The rows are grouped in 4 different ways at once. Each group adds its own fixed numbers to the row, and there is some noise. The rows also spread widely along 12 directions, which tell nothing about the answers.
In the rows, zero is written as 128.
Some rows, each with its group in each grouping after it:
[ 95  80 114 128 124 150 111 129 138 155 186 115 109 146 130 151 126 109
 127 151 136 134 116 153 118  95 131 128 155]	z_561 z_377 R C
[104 138 170  99 137 118 138 100 109 131  99 136 119 116  90 129 142 114
 102  85 145 131 125 163 112  99 121 121 122]	z_673 z_159 U X
[115 158 163 137 135 146  69  98 172 111 140 127 120 150 105 148 165 132
 100 157 137 145 106 171 140  96 148 134 140]	z_613 z_159 N P
[106  54  94 148 156 149  42 121  99 111 231 129  97 128  71 165  96 129
 113 153 142 125  37 156 115  92 136 176 131]	z_533 z_494 R P
[104 160 116 147 115 145 115  79 136  98 145 120 181 143 140 122  86 149
 150 149 176 166  96 102  85 118 141 104 185]	z_92 z_494 U W
[107 155 113 126 139 157 133 138 126 162 120  89 143 152 152 131 118 137
 174 136 159 114 179 145 132 124 132 101 181]	z_143 z_377 B C
[136 196 136 178 135 150 169 103  93 102 103 137 152 105 151 137 110 174
 172 118 130 120  61  85 154 168 143 112  77]	z_143 z_84 T Z
[135  90 176 110 178 103 135 142 162 180 132  96 132 127  89 109 124 136
 103  80 138 129 146 114 124 102 116  94 144]	z_613 z_84 N X
[108 102 135 142 105 106 132 121 112 110 148 135  89 108 110 170 146 126
  85 130 106 137  61 125 136 122 168 163  86]	z_561 z_494 T Z
[167 154 204 125 167 131 113 175 153 144 120 128 124  64 139 123 149 192
 139  94 159 139  90 155 120 139 180  99 102]	z_673 z_84 B W
[142  95 143 128 163 127 146 141 159 100 134 118 133 146  48 154 129  88
  70  97 125 127 153  68 116  97 106 100 138]	z_533 z_377 B W
[120 145 181  88 119 121 120  75 179 173  99 154 152  87 147  79 147 147
 105  78 128 151 132 176 108 135 139 105 111]	z_92 z_494 R W
[104  87 197  62 156  78 161 125 135 210 154  84  59 139 151 132 141 114
 113 137 156 140 124 163 139  91 157 149 139]	z_673 z_494 B W
[121 100 129 137 145 138 136 143  77 126 148 123 117  89 106 143 105 151
 141  84 144 118  85 138 112 126 129 142 109]	z_561 z_84 T P
[105 198 134 117 176 183 115  95  74 125 122 114 183 139 146  93  61 150
 210  90 246 116 141 197  90 118 134 119 182]	z_613 z_377 U C
[ 84 160 109 127 119 134 131  22 127 127 119 136 170 162 113 120 101 105
 121 127 120 122 123 114 117 127 108 133 135]	z_673 z_84 R C
[150 134 146 132 154 162  94 122 122  54 102 181 172  78  43 123 119 122
  79  30 166 112 127 166  81 132 135 122  94]	z_533 z_84 R C
[130 107 129 122 121  94 119 146 121 132 125 110 160  98  96 128  88 149
 106  97 152 134 130  81  78 131 142 109 172]	z_143 z_377 R Z
[135 104 123 137 148 142  97 150 123 145 153 113 150  94  99 125 107 172
 134  96 144 126 115 132 107 120 120 112 152]	z_533 z_159 T P
[129 168  95 160 158 171 141 125 112  84 132 109 156 172  99 155  86 121
 152 121 166 106 143  85 139 122 128 109 159]	z_673 z_84 B Z
[ 99 141  87 111  93 145 115 107 126 114  83 145 114 131 102 143 172  89
  83  81 113  93 189 185 145 128 144 146 107]	z_92 z_159 R W
[141 138 206 114 152 118 177 168 119 139 115 106 107 115 133 144 145 143
 129 114 179 142 123 123 131 112 145  95 143]	z_143 z_159 T Z
[115 120 107 165 131 117 106  83 147 136 159 118 136 142 106 145 117 138
 122 166  89 117  73  69 146 128 126 132 117]	z_143 z_159 R C
[158 153 194 111 154 159 182 125 143  99  94 151 178 113 111 101 121 118
 118  39 196 143 166 122  86 122 110  61 128]	z_533 z_159 R X
[ 88 151  99 125 127 131 131 105 107 179 110  98 153 103 152 111 105 169
 164  99 132 119 135 140 109 133 126 108 151]	z_673 z_84 N W
[107 143 123  64 127 127 132  83 118 146  99 126 130 144 127  98 111  92
 116  50 171 102 218 191 121 135 150 162 134]	z_673 z_377 R P
[118 144 151 128 126 105 114 130 146 149 124  97 128 122 128 142 142 152
 119 135 142 131 123 126 120 119 161 122 156]	z_673 z_159 N C
[115 139 148 123 131 150 131 105 135 144 119 139 146  96 132 107 121 149
 133  73 136 141 123 154 105 123 119 108 117]	z_561 z_494 N P
[114 148 130 136 146 158  45 158  77 152 135 128  80  57 135 139 156 199
 165 109 135  97  63 252 151 141 182 173  76]	z_143 z_84 N P
[123 121 177  86 131  58 119  99 152 181 119 102 116 118 137 103 121 147
 101 117 141 133 130 128 128 133 173 152 138]	z_143 z_494 R Z
[133 196 176 147 158 197 120  90 135  45 125 170 164 128  98 146 126 126
 128 120 185 154  87 148 101 105 127  93 120]	z_673 z_84 B W
[116 110 126 131 134 132  69 135 168 157 135 120 163 113  81 117 118 155
 102 112 127 138 147 130 103 107 117  90 186]	z_613 z_494 R Z
[109 143 116 125 142 154 141 133  70  80  95 137 111 114  92 146 120 106
 121  61 177 105 138 171 122 120 154 150 103]	z_613 z_494 U W
[101  97 116 110 103 147 185 162  75 131 132 104 120 119 149 152 111 123
 146  97 174 137 147 144  98 119 132 119 158]	z_92 z_84 T P
[134 127 213  72 183 117 173 113 134 178 105 117 113 148 110 101 144 108
 122  74 165 117 162 154 142 101 109 103 126]	z_92 z_84 R X

New rows. What belongs after each?
[117 147 123 117 129 149 155 105  99 115 103 136 131 128 125 123 119 107
 132  76 166  99 162 160 127 134 137 133 112]	z_143 z_159 R C
[121 175 122 140 109 172  94  86 122  93 108 164 179  99 123 117 118 157
 139  93 148 136 106 163  99 148 138 119 117]	z_92 z_84 R P
[135 165 121 138 138 121 128  68 190 142 115 114 177 148 130  94 117 139
 118 102 119 121 149  84 140 140 135 107 130]	z_92 z_159 N W
[131 106 122 128 142 129  73 167 133 151 134 116 108  83 112 125 141 160
 117  73 138 101 134 195 130 132 186 152 112]	z_561 z_494 N C
[ 95 120  76 152  85 139 117 141 114 121 125 112 156  96 130 142 115 156
 124 106 135 134 134 120  78 121 136 102 165]	z_561 z_159 N W
[145 157 145 146 180 138  85 113 161 137 148 106 142 154 109 129 118 143
 142 140 144 108 109 126 159 126 160 140 125]	z_613 z_377 B C
[150 100 141 135 155 151 117 165 143 128 147 136 116  96 108 131 139 134
 116  69 150 115 131 150 127 118 143 109 108]	z_561 z_159 R W
[136 134 208 125 155 131 120 154 137 136 169 110  86 121 166 151 152 155
 145 162 190 151  67 178 132 105 188 130 125]	z_143 z_159 N C
[106  82 104 123 121 114 132 160 163 172 134  82 101 146 117 151 156 122
  99 131 101 124 168 114 145 104 137 109 157]	z_92 z_84 N W
[146  80 160 147 149 105 102 217 129 101 169  96  85 108  97 185 138 145
 103 148 171 148  71 109 111 102 193 132 148]	z_613 z_377 U W
[ 92 137 147  91 138  87 124 112  84 181  92  90 141 110 107 113 107 158
 143 109 164 126 135 147  92 110 125 128 190]	z_92 z_494 U C
[138 101 154 122 139 138  91 164 157 133 168 129  88 108 124 149 151 136
 104 108 140 139 107 174 134 117 185 144 107]	z_673 z_377 N P
[124 119 156 116 128 109 111 124 136 131 143 109 123 126 117 145 135 143
 109 128 150 143 105 132 113 110 149 133 150]	z_92 z_159 N P
[117 158 136 140 114 163  84 135 163  87 145 123 159 138 133 151 129 136
 120 159 180 165 128 151  88 107 167 102 182]	z_613 z_377 B W
[124 136 159 111 142 104 133 106 160 144 141 103 136 152 136 119 108 123
 113 112 162 139 138 114 120 113 159 130 156]	z_561 z_377 N Z
[ 91 115 122 100 136 107 161 148 101 181 117  58 116 161 138 130 110 122
 150 116 169 119 193 120 118 104 125 110 196]	z_143 z_377 N X
[123 133 164 120 149 137  89 124 142 149 142 119 120 123 109 125 136 151
 130 128 146 135 113 153 124 106 133 123 152]	z_561 z_494 R P
[111 132 173 113 170 113  47 104 180 177 161  96  99 155 105 125 156 140
 111 161 137 127 116 186 154  88 161 151 158]	z_561 z_494 N C
[123 122 132 164 137 140 107 137 140  99 151 116 125 141  91 161 138 135
 111 147 129 135  96 102 129 107 139 116 139]	z_561 z_84 T X
[102 138 154 137 107 158 113 119 146 151 121 146 161  84 132 125 147 172
 136 132 123 175  86 138  85 111  97  54 157]	z_92 z_494 R W
[136 150 173 147 205 143 167  95 125  95 151 103 138 177  89 142  93 112
 141 129 186 129  93  61 127  85 105 104 151]	z_561 z_84 N W
[119 161  91 188 126 158 116 128  78 105 155 119 149 109 154 149  89 188
 186 136 154 122  40 102 127 148 162 127 120]	z_92 z_494 N Z
[119  84 175 127 151 114 129 167 126 158 155  97  85 116  93 159 145 145
 114 139 128 143  96 117 128  90 122 118 152]	z_561 z_494 T P
[154 125 138 162 168 152  73 160 162 117 153 117 149 108  87 131 116 171
 132 124 150 128 102 108 118 119 139  88 154]	z_143 z_84 R W
[141 156 177 126 137 154 194 146  90  90  89 144 150 102 122 135 123 120
 137  56 196 127 146 127  87 123 124  85 126]	z_561 z_159 R C
[121 115 119 150 118 152 125 152 111  87 115 142 165  86  72 148 108 133
 111  86 147 142 120 111  70 119 114  85 153]	z_143 z_377 U C
[116 114 120 128 115 110  95 100 128 139 116 139 116 104  82 138 150 132
  88 101  81 107 110 133 134 127 127 151  98]	z_561 z_159 R P
[114 154 147 136 119 153 173 141 137 154 125 106 122 143 165 152 146 134
 156 149 140 136 133 126 138 118 132  86 146]	z_673 z_159 B C
[140  83 124 137 175 171 101 176 141 119 168 119 109 118  79 142 128 124
 117  88 157 115 145 162 136 101 133 109 136]	z_143 z_84 T W
[ 67 138  56 122  75 123  73  67 155 153 111 111 140 149 111 121 137 122
 104 137  74 115 177 157 139 125 130 151 158]	z_143 z_159 U P
[108 125 161 111 130 102 152 141  90 124 118  97 129 126  99 155 112 130
 118 122 186 145 128 109  80 104 141 120 191]	z_673 z_494 T C
[ 78  96  82 145 124 123 105 102 108 198 151 105  92 124 132 128 138 148
 143 142  60 107  77 147 172 121 122 148  90]	z_533 z_494 U X
[113 114 136 110 140 111 122  95 142 149 129 108 128 141  99 124 120 125
 108 104 131 130 135 121 129 114 127 135 143]	z_92 z_494 N P
[126 108 165 152 144 137 187 137 126 129 144 124 119 117 134 151 127 132
 133 115 131 145  77  91 123 115 125  96 104]	z_561 z_84 N C
[101 161  90 164  97 156  62 104 141  95 135 127 142 145 102 167 147 144
 117 166 103 136  97 129 130 120 142 134 146]	z_92 z_377 N P
[130  96 146 128 124  99 109 100 187 135 158 116 132 136  94 133 132 127
  75 131 101 145 113  89 127 116 138 138 133]	z_561 z_159 T P
[136 142 158 143 132 168 124 104 155  85 132 172 154  94 136 116 121 132
 119  79 155 147  87 174 113 143 169 121  72]	z_613 z_84 U C
[151 163 180 134 174 138 129 123 157 125 134 112 132 140 120 134 139 145
 134 139 158 133 107 112 141 111 142 104 131]	z_533 z_159 B W
[134 120 124 168 120 147 103 156 161 116 131 134 123 106 102 154 159 145
 106 114  99 122 110 126 146 133 156 116 104]	z_561 z_494 T C
[103 119 141 110 125 139 127 109 131 172 142 125 145 112 146 116 112 138
 142 111 146 141 125 156  95 118 129 106 153]	z_673 z_377 R C
[123  93 148 116 162 130 144 110 142 137 175 109 109 165 108 143 116 102
 115 122 144 134 109 108 135  98 123 134 133]	z_92 z_377 N P
[107 188 121 150 126 189  96 110  91  93  90 161 173  71 100 120 127 171
 147  69 155 126 111 181  91 133 116 100 124]	z_561 z_494 T W
[115 101 104 107 124 107 114 108 127 139 155 103 103 138 133 131 107 116
 112 101 140 106 141 155 147 141 192 194 112]	z_673 z_84 T P
[ 92 158  85 119 110 127 114  88 137 134  87 117 154 130 112 115 123 125
 114  93 117 115 180 141 125 133 141 127 149]	z_673 z_84 U W
[103 210 182  95 136 131 135  37 112 164  98 130 156 115 181  82 118 164
 167 106 169 139 105 188 118 133 134 135 117]	z_533 z_159 N P
[124 140 122 136 133 138 114 100 126 106 119 145 139 114  95 127 120 124
 116  81 120 118 116 131 127 134 140 148  94]	z_561 z_377 U P
[124 113 130 142 133 151 117 160 133 110 142 116 143 114 104 151 116 142
 127 124 156 139 126 129  93 116 139  98 161]	z_143 z_84 B C
[116 150 128 146 122 158 130 108 141 127 123 137 157 119 132 130 129 142
 135 119 122 136 114 131 122 133 131 103 116]	z_533 z_494 B C
[123 170 174 134 143 122 126 108 133 140 112 118 154 109 142 113 120 170
 154 125 157 145  96 134 107 128 148 110 142]	z_561 z_84 U C
[124 100 193 122 145 128 126 154 113 150 177 124  65  99 139 167 156 148
 129 149 138 152  41 163 139 108 165 150  98]	z_673 z_377 T P
[136 155 166 126 158 124 111 123 139 133 104 120  98 123  90 146 179 139
 107 121 114 108 113 152 172 119 150 139  97]	z_92 z_84 T W
[ 70 127 111  95  80  92 133 122  93 178 124  79  79 132 192 140 136 141
 142 136 146 123 146 185 127 131 193 186 147]	z_561 z_494 N P
[125 136 120 151 109 135 169 148  95 114 121 116 138 115 152 154 115 145
 153 122 155 126 103 100 110 147 157 113 130]	z_92 z_84 R C
[118 121 148 123 114 121 155 147 114 113 113 118 111 118 116 154 141 122
 113 105 147 138 134 126 111 114 143 127 134]	z_561 z_159 U P
[136 180 139 153 152 203 152 122 111  83 135 150 170 123 147 127  89 141
 176  96 192 138 109 137 112 133 127  86 123]	z_143 z_377 B Z
[114 192 140 134 146 197 148  91 104 103  97 156 159 135 122 125 121 120
 161  86 174 113 144 173 122 129 113  96 123]	z_673 z_84 R C
[105 130 114 143 123 126 119 103 141 134 127 113 127 132 115 142 136 131
 112 131 114 116 124 128 137 122 138 129 125]	z_143 z_159 N C
[133  89 132 142 136 156  93 131 158 133 166 160 159  75  86 123 112 151
  98  79 113 147  91 133  95 122 119  94 120]	z_673 z_377 T Z
[140 125 125 120 117 106 106 141 104  77 125 130 123 106 102 160 130 126
  91  97 170 109 112 156 108 141 203 180 105]	z_92 z_159 B C
[126 145 151 124 144 115 157 167  94 134 120  87 112 118 145 156 118 153
 156 136 174 126 117 105 115 127 160 121 149]	z_143 z_377 B W
[153 101 193  97 175 151 116 180 141 142 136 142 105  89  95 128 157 129
 109  65 176 130 133 189 116 101 137  96 121]	z_92 z_377 R W
[ 89 122 112 125 119  94 117 101 153 211 142  88 108 138 165 120 132 150
 130 142  83 116 122 127 163 127 150 146 132]	z_561 z_377 N Z
[145  90 120 175 105 159 123 210 168 104 135 138  99  95 104 174 176 138
  96 104  81 139 120 117 143 129 153  96  98]	z_561 z_84 U P
[107 133 114 121 126 160  25 155 133 135 161 111 123 107 128 131 132 168
 137 122 176 133 134 230 102 107 184 154 173]	z_561 z_377 N P
[ 87 105 181 106 131 120 162 104 118 139 164 107 122 146 130 146 117 116
 118 148 178 175  90 122  80  67 104  93 181]	z_673 z_159 N X
[ 85 123 133 123 118 125 155 112  91 154  92 123 118 109  98 140 136 128
 123 102 102 133 117 126 124 110  93 115 128]	z_613 z_494 U P
[ 88  91 123 125 147 156  99  93 102 172 172 136 123 103  86 136 117 141
 132 118  99 133  70 159 119  95  79 126 126]	z_673 z_377 T P
[128 115  91 170 142 164 104 155 150 146 151 114 134 134 120 142 120 149
 145 123 113 107 126 113 160 130 133 101 132]	z_613 z_84 R Z
[134 164 189 129 160 148 103  97 184 129 115 152 112 131 100 122 174 125
  96 111 109 134 112 172 170 105 137 117  91]	z_561 z_84 U Z
[122 142 152 126 147 163 125 109 184 144 116 137 149 125 119 107 152 127
 107  82 133 135 160 157 132 108 116  79 126]	z_613 z_159 N W
[110 141 115 130 133 138 114  99 162 137 129 107 129 165  99 136 136 115
 109 123 116 118 164 116 148 107 122 123 152]	z_673 z_159 N P
[140 202 167 133 160 178 112 125 110  82 114 133 177 129 122 122  95 150
 169  98 242 133 140 155  85 124 154  95 180]	z_673 z_494 R C
[ 91 133  87 154 116 140  93  82 125 131 156 118 126 139 119 148 113 145
 131 152 102 129  84 116 137 123 139 149 131]	z_673 z_494 N P
[109 131 120 142  95 133 114 125 135 115 131 118 153 114 125 149 124 156
 121 133 131 156 101 113  95 128 141 111 153]	z_92 z_84 N P
[117 168 160 109 157 111 113  79 145 111 111  92 168 196  71 130 100 103
 112 141 186 135 172  81 104  93 115 121 218]	z_613 z_377 R P
[113 110 138 144 113 171 114 108 210 156 164 150 131 119 162 113 146 138
 112 120  98 162 116 157 148 119 134  81 108]	z_143 z_494 N Z
[122 111 109 141 122 152  95 145  85 124 150 139 147  73 130 134 100 169
 152  94 164 118  80 172  89 144 159 132 122]	z_92 z_84 R C
[109  73 151  48 114  79 127 120 147 169 114 111  76 126 120 117 151  85
  62  73 139 117 206 202 131 122 177 182 121]	z_143 z_84 R P
[125  93 141 139 138 183 100 197 128 151 162 148  87  73 141 136 150 158
 144  87 139 133  98 220 139 110 155 107 102]	z_561 z_494 U Z
[109 133 136 150 147 205  95 119 153  84 153 146 161 148  71 139 124 111
 119 114 170 147 142 160  98  79  95  79 179]	z_561 z_494 T C
[103 156 149 145 147 155 108  88 120 124 120 152 117 116  88 141 152 134
 118 130 101 125  75 160 155 101 101 116  96]	z_143 z_159 U Z
[102 139 129 101 150 143  75 109 100 170 135 118 144 106 117 110 116 154
 152  99 164 109 128 215 114 122 138 147 152]	z_92 z_377 T C
[156 151 162 144 163 160 107 139 145 109 138 137 171  92 105 120  99 170
 142  78 170 145 101 119  91 129 136  91 137]	z_673 z_377 N P
[106 118 136 116 145 124 155 137 109 144 143  93 123 151 134 137 104 113
 147 122 178 128 143 128 110 103 141 124 172]	z_561 z_377 U C
[ 87 146  58 149  94 157  41  97 118 143 166 114 133 136 173 129 107 165
 168 164 138 113 101 200 138 148 192 181 137]	z_613 z_84 R P
[ 99 198  98 128 106 157 105 130  47 123  84 122 157  98 150 123 103 176
 186  90 194 104 136 188 101 149 161 131 161]	z_92 z_494 R Z
[141 146 163 122 162 109  44  72 148 126 135 144 139 116  65 116 127 155
 102 121 126 117  75 144 136 125 147 164 110]	z_92 z_494 R P
[142 112 105 136 153 138  77 130 189 130 148 111 155 155  95 116 109 120
 107  99 147 101 178 132 139 128 165 129 151]	z_613 z_84 R C
[132  86 137 140 147  95  93 172 168 179 166  78  88 129 123 150 151 157
 117 164 108 122 106 105 153 110 167 129 147]	z_561 z_84 R W
[ 92 169 154 119 135 133 159  81  92 138  83 135 126 108 130 126 135 135
 136 103 130 131  98 158 129 120 121 123  98]	z_613 z_84 U W
[101 122 111 160 126 166 100 100 144 120 171 131 151 126 143 137 108 143
 138 139 142 144  79 153 113 121 147 122 128]	z_613 z_84 N C
[139 136 147 151 124 131  87 138 135 126 139 139 116  87 119 145 150 169
 122 124 114 125  72 137 135 134 158 139  98]	z_561 z_159 R P
[103 185 139 124 132 147 134  59 148 122  93 125 208 165 108 107 100 115
 131 118 163 141 173 100  88 116  96  83 192]	z_613 z_377 R C
[ 91 145 179 108 121 120 139  63 110 173 125 146 160  63 169  91 109 178
 147 104 146 169  52 168  82 130 125 114 110]	z_613 z_494 T W
[123 131 176 133 144 166 114 149 120  89 139 157  98  89 103 157 154 136
 113 105 164 155  73 182 109  98 154 113 107]	z_673 z_494 U W
